The first 6 rows are patterns. Each new row is the sum of 2 different patterns, raised or lowered, with some noise. Before adding, each is slid sideways (what falls off one end comes back at the other) and multiplied by a number that may be negative. Names go in the order of the patterns.
In the rows, 128 means zero.
Some rows, each with the names of its patterns after it:
[ 99 128 149 101  90 127  98 124 136 136 110 133 130 116  88 103 115 114
 143 157  86 119 135 127 157 123 149 119 105 124 112 136 107  92 106]
vid
[126 172 102 157 107 145 152 136  98 105 138 143  91 135 124 107 182 107
 130 109 152 109 131 159 150 166  89 133 133 116 115 125 143 156 143]
dar
[131 113 125 122 122 141 112 122  80 103 132 149 132 120 141 158 128 138
 112  95 155 132 107 150 161 124 141 127 105 123 124 128 135 170 126]
kiz
[156 162 144 107 142 105 141  93 153 145 123 100 114 116 124 134 115 117
 132 121 107 162 180 164  97 122 105 143 139 154 126 132 118 122 126]
muti
[122  93 132 146 122 111  94 114 109 122 140 129 132 105 170 133 163 136
 147 144 130 108 141 142 117 136 106 120 128 142 117 125 151 171 152]
Sada
[134 131 145 118 167 125 154 124 152 128 149 119 129 123 158 109 151 145
 118 135 139  87 142 134 142 161 141 160 116 134 146 120  84 137 132]
fabig

New rows. What belongs after each?
[ 98 105  81 114 107 153 101  90 148  99 139  90 123 124 119  82  79 117
 131  45  73  75 104 158  97  96  76 108  85 105 139 128 141  49  84]
dar muti
[ 85 115  55 108 113 122 117 100 106  90  85 118 118 118  71  88  70  92
  73 133  96  73  78  70  87 102 109  81  96 105  88  59 111 133 121]
vid muti
[118 112 104  85 106  91 132 114 145  79 122 112 123 118 105 116 128  77
 124 112 103 100  95  60 101 111 130 119  95 134  79 112 126 107  59]
vid fabig
[161 126 125 140 140 138 166 130 146  99  71  97 132 150 148 111 134 152
 129 130 137 137 124 122  79 126 133 129 132 125 145 124 122 143 132]
muti fabig
[150 107 128 120 156 132 135 117 105  91 165 108 124 124  86 121 106  96
 137 119 134 130 137 160 122 137 125  94 106 147 118 136 119 119 102]
vid fabig
[184 200 125 132 161 115 145 113 175 180 152 122 168 114 165 133 146 154
 152 115 110 180 199 145 125 136 107 199 136 168 128 164 121 142 166]
dar muti
[108 132  64  83  79 103  94  93 123  94  82 115 111 115  97  85  74  83
  64 137  76 138  85 111  82 117 127 118 103 139 101 104 130  74 118]
dar muti
[134 158  91 145 103 134 121 161 135 111 127 127 162 137 123 122 161 139
 112 131 144 133 113 150 103 143 122 120 133 180 152 129 114 158 126]
dar kiz
[132 150 108 133 151 153 110 167 156 142 132 130 106 151 110 148 147 153
 134 140  82 138 130 135 167 129 151  81 114 146 140  97 130 142 158]
kiz fabig
[113 141 121 159 145 183 114 153 118 145 127 177 164 170 129 167 101 179
  97 159 172 139 114 168 125 139 142 110 126 128 152 124 164 205 219]
muti fabig
[128 121 156 111 115 136 120  95 156 139 135 120 100 113  77 147 145 110
 152 137 138 164 138 131 118 100 147 161 152 149 127 102 111 134 112]
vid kiz
[125 128 127 113 143 133 105 121 100 101 159 112  88 141 130 123 141 132
 100 126 128 119 105 141 118 120 126 143  97 117 140 114 140  90 121]
vid kiz
[106  63  66  67  71  80  68  94 104  91  81 110  71 129  88  86  90 103
  94 100  47  72  92 110  85  60 109 109 115 114 141  99  82  91  91]
Sada fabig
[101  91  95 142 115  82 109 165 115  89 117 111  85 160  63 118  79 135
  80 117 114 139 140  95  90 140  86  90 124 119 119 164 102 137  87]
dar fabig
[128  97 136  95 134 117 175 110 134 100 136 127 130 118 133 107  71 118
 132 143 170 114 139 148 103 129  90 112 153 121 119 190 156 124 138]
kiz fabig
[153 106  99 160 142 153 128 167 154 188 155 155 112 179 168 153 149 139
 121 152 130 150 146 134 173 165 106 156 126 121 200 154 157 124 112]
vid fabig
[157 166 151 162 135 190 177 136 139 128 147 138 135 140 138 177 204 143
 139 135 136 137 146 123 124 153 137 147 157 144 120 132 178 162 175]
kiz Sada
[171 140 132 139 143 132 144 142 131 125 136 159 167 164 151 109 122 145
 147 107 150 123 132 101 130 141 134 147 121 139 159 142 139 151 151]
vid muti
[170 174 144 161 160 146 180 188 140 147 168 146 188 136 195 158 155 145
 138 115 159 162 149 148 169 142 165 179 212 179 147 150 151 160 162]
muti fabig
[109 145 133 127 137 100  90 161 123  99 148 138 154  84 125 124 136 143
 136 137 152 131 139 122 128 170 164 107 158 110 127  90 153 130 117]
vid muti
[120 147 130 118 148 212 172 133 136 128 159 146 144 145 149 119 136 117
 156 166 160 108 145 132 177 121 154 124 135 124 117 111 105 130 109]
muti Sada
[121 134 133 175 143 122 114 134 157 142 171 173  97 137 149 161 141 138
 137 132 114 130 131 165 118 103 136 116 160 171 121 102 151 121 125]
vid Sada
[110 111 108 146  97 151 150 109 122 149 146 111 127 130 128 117 148  77
 148 116 151 113 149 109 123 102  93 166 124 120 168 131 129 110  89]
dar fabig
[183 122 124  89 162 130 127 173 145 150  80 139 122 110 120 147 153 155
 145 109 140 130 155  98 138 123 132  80 108 147 139 101 124 136 129]
vid dar
[147 136 103 176 155 139 186 155 157 101 158 136 129 139 170 171 168 159
 121 141 155 166 113 151 128 147  95 127 164 151 124 135 152 154 193]
vid dar
[ 95 115 153  95 141 120 117 143 135 100 122 100 142 166 123 159 102 110
 120 115  70 116 124 145 131 134 113 132  87 161 114 123 112 106 105]
vid fabig
[102 209 146 169 163 171 163 139 111 146 161 106 175 110 159 137 141 134
 169 183 173 153 175 118 155 176 103 152 122 152 117 158 155 124 136]
dar Sada
[156 147 143  98 120 118  92 110 110 167 132 109 179 149 167 126 126 133
 136  78 166 119 140 126  92 120 158 165 114 119 184 163 156 144  57]
dar Sada
[136 130 140 163 147 125 163 122 144 165 136 112 146 139 114 144 148 144
 168 141 161 130 167 143 187 152 135 123 158 132 146 131 132 138 158]
kiz fabig
[137 158 163 127 160 133 158 125 173 170 120 117 131 167 153 160 172 156
 165 149 132 122 143 121 167 148 192 119 136 158 178 194 148 163 179]
vid dar
[134 184 192 146 142 188 139 122 175  96 186 153 176 134 160 161 128 172
 135 186 129 144 171 155 131 137 118 149 181  88 176 142 156 112 133]
dar kiz
[133 184 160 160 152 145 154 133 124 161 160 168 154 145 106 166 102 172
 176 155 118 148 148 143 129 124 133 147 162 161 148 190 190 129 174]
vid muti
[ 99  95 105 118  78 114 111 127 129 157  96 106 110  96  89 102 101  89
 123 112 124  99  97  86 148 125 118  82 117 130  90 109  84 140 117]
kiz Sada
[147 199 125 162 119 152 154 142 132 119 144 118 102 151 154 131 172 138
 165 130 165 122 124 178 159 152 132 169 144 144 133 125 148 159 151]
dar kiz
[117  81  77  92 129 142  90 100  72 127 139 126 108  92  61 117 100 108
 153 145  78 126  77  93  64 121 118 103 114  87  92  84 104  84  86]
kiz muti
[128  97 107  87 146 122 139 100 119  76 125 104 133 112 125  86 101 107
 145  95 153  98 142 106 105 120 172 127 129 117  96 126 112 127 123]
muti fabig
[140  72 109  83 138 107 103  98  93 110 133  92 105 147 103  96 139 108
 112  93 140 121  74  70  92  95 130 153  66 100 127 112 129 143 181]
vid muti
[173  82 120  86 113 146 148  73  68 132 113  86 139 128  91 180 107 118
  71 126  95 116 165 170 121  79 135 127 137 108 140 131 129 134 109]
vid dar
[ 79 164 134 127 144 123 169 120 133 121 147 102 156  86 162 126  97 129
 141 146 121 128 156 121 152 185  99 146  99 151 123 142 113  73  97]
dar Sada
[148 133 132 121 125  91 125 169 122  76 144 108 120 186 135 126 133 158
 116 104 137 145 155 129 174 102 124 139 137 180 157 175 130 151 118]
vid dar
[124 125  93  78 110  99 129 150 125 100 118  91  84  89 124 133 110  97
 106  93 121 119 140 123 111  89  94 137 130 108  92  98 107 146  95]
kiz muti
[115 142 145 107 158 105 127 126 144  70 150 127 116 140 113 178 107 126
 146 123  82 123 108 119 127 112 130 141 133 135 104 141 142 156 108]
dar fabig
[151 113 155 133 138 135 147 108 103 128 177 139 164 131 154  94 148 145
 153 147 127 142 117 152 158 133 151 150 119 114 118 181 138 141 141]
vid muti
[134 170 124 160 152 206 147 128 118 168 172 148 132 111 139 134 136 159
 161 123  89 154 171 180 167 149 151 125 129 152 164 141 153 106 113]
muti Sada
[166 165 188 127 123 127 173 136 170 149 175 125 101 139 183 185 169 152
 158 189 165 158 149 148 140 109 104 198 186 173 150 142 114 151 148]
kiz muti
[144 133 139 114 131 102 161 175 122 129 151 110 170 151 160 171 140 163
 121 158 122 124  70 136 127 129 136 166 117 161 140 153 146 162 133]
Sada fabig
[ 79  49 115  92  96 104 139 105 133 100  99  63 147 101 101  86  67  89
  96  85 129 108  97  89 117  90 122 120 102  98 125 148  83 123 109]
vid fabig
[144 127 104  90 129 101  68 139 138 109 171 114 150 107 156  93 102 177
 150 146 104 156 128 126 112 103 135 150 139 129 201  98 157  93 139]
dar kiz
[139 144 133 115 110 150 146 126 128 192 127 137 136  95 145 127 155 105
 142  93  93 122 123 163 125 140 164 144 143 110  88 143 139  86 168]
dar kiz
[142 103 105 120 157 124 124 108 125  72 158 104 159 120 113 106 136 144
 136 108 183 114 161 134  70 154 154 158 117 154 124 113 119  93 175]
dar muti
[ 98  85  95  92 115 119  95 113  76 119  90 122 122  85  56 108  93  84
 119 111  90 111  94  65 125 141 132  78 119  79 116 100 120  95 100]
kiz muti
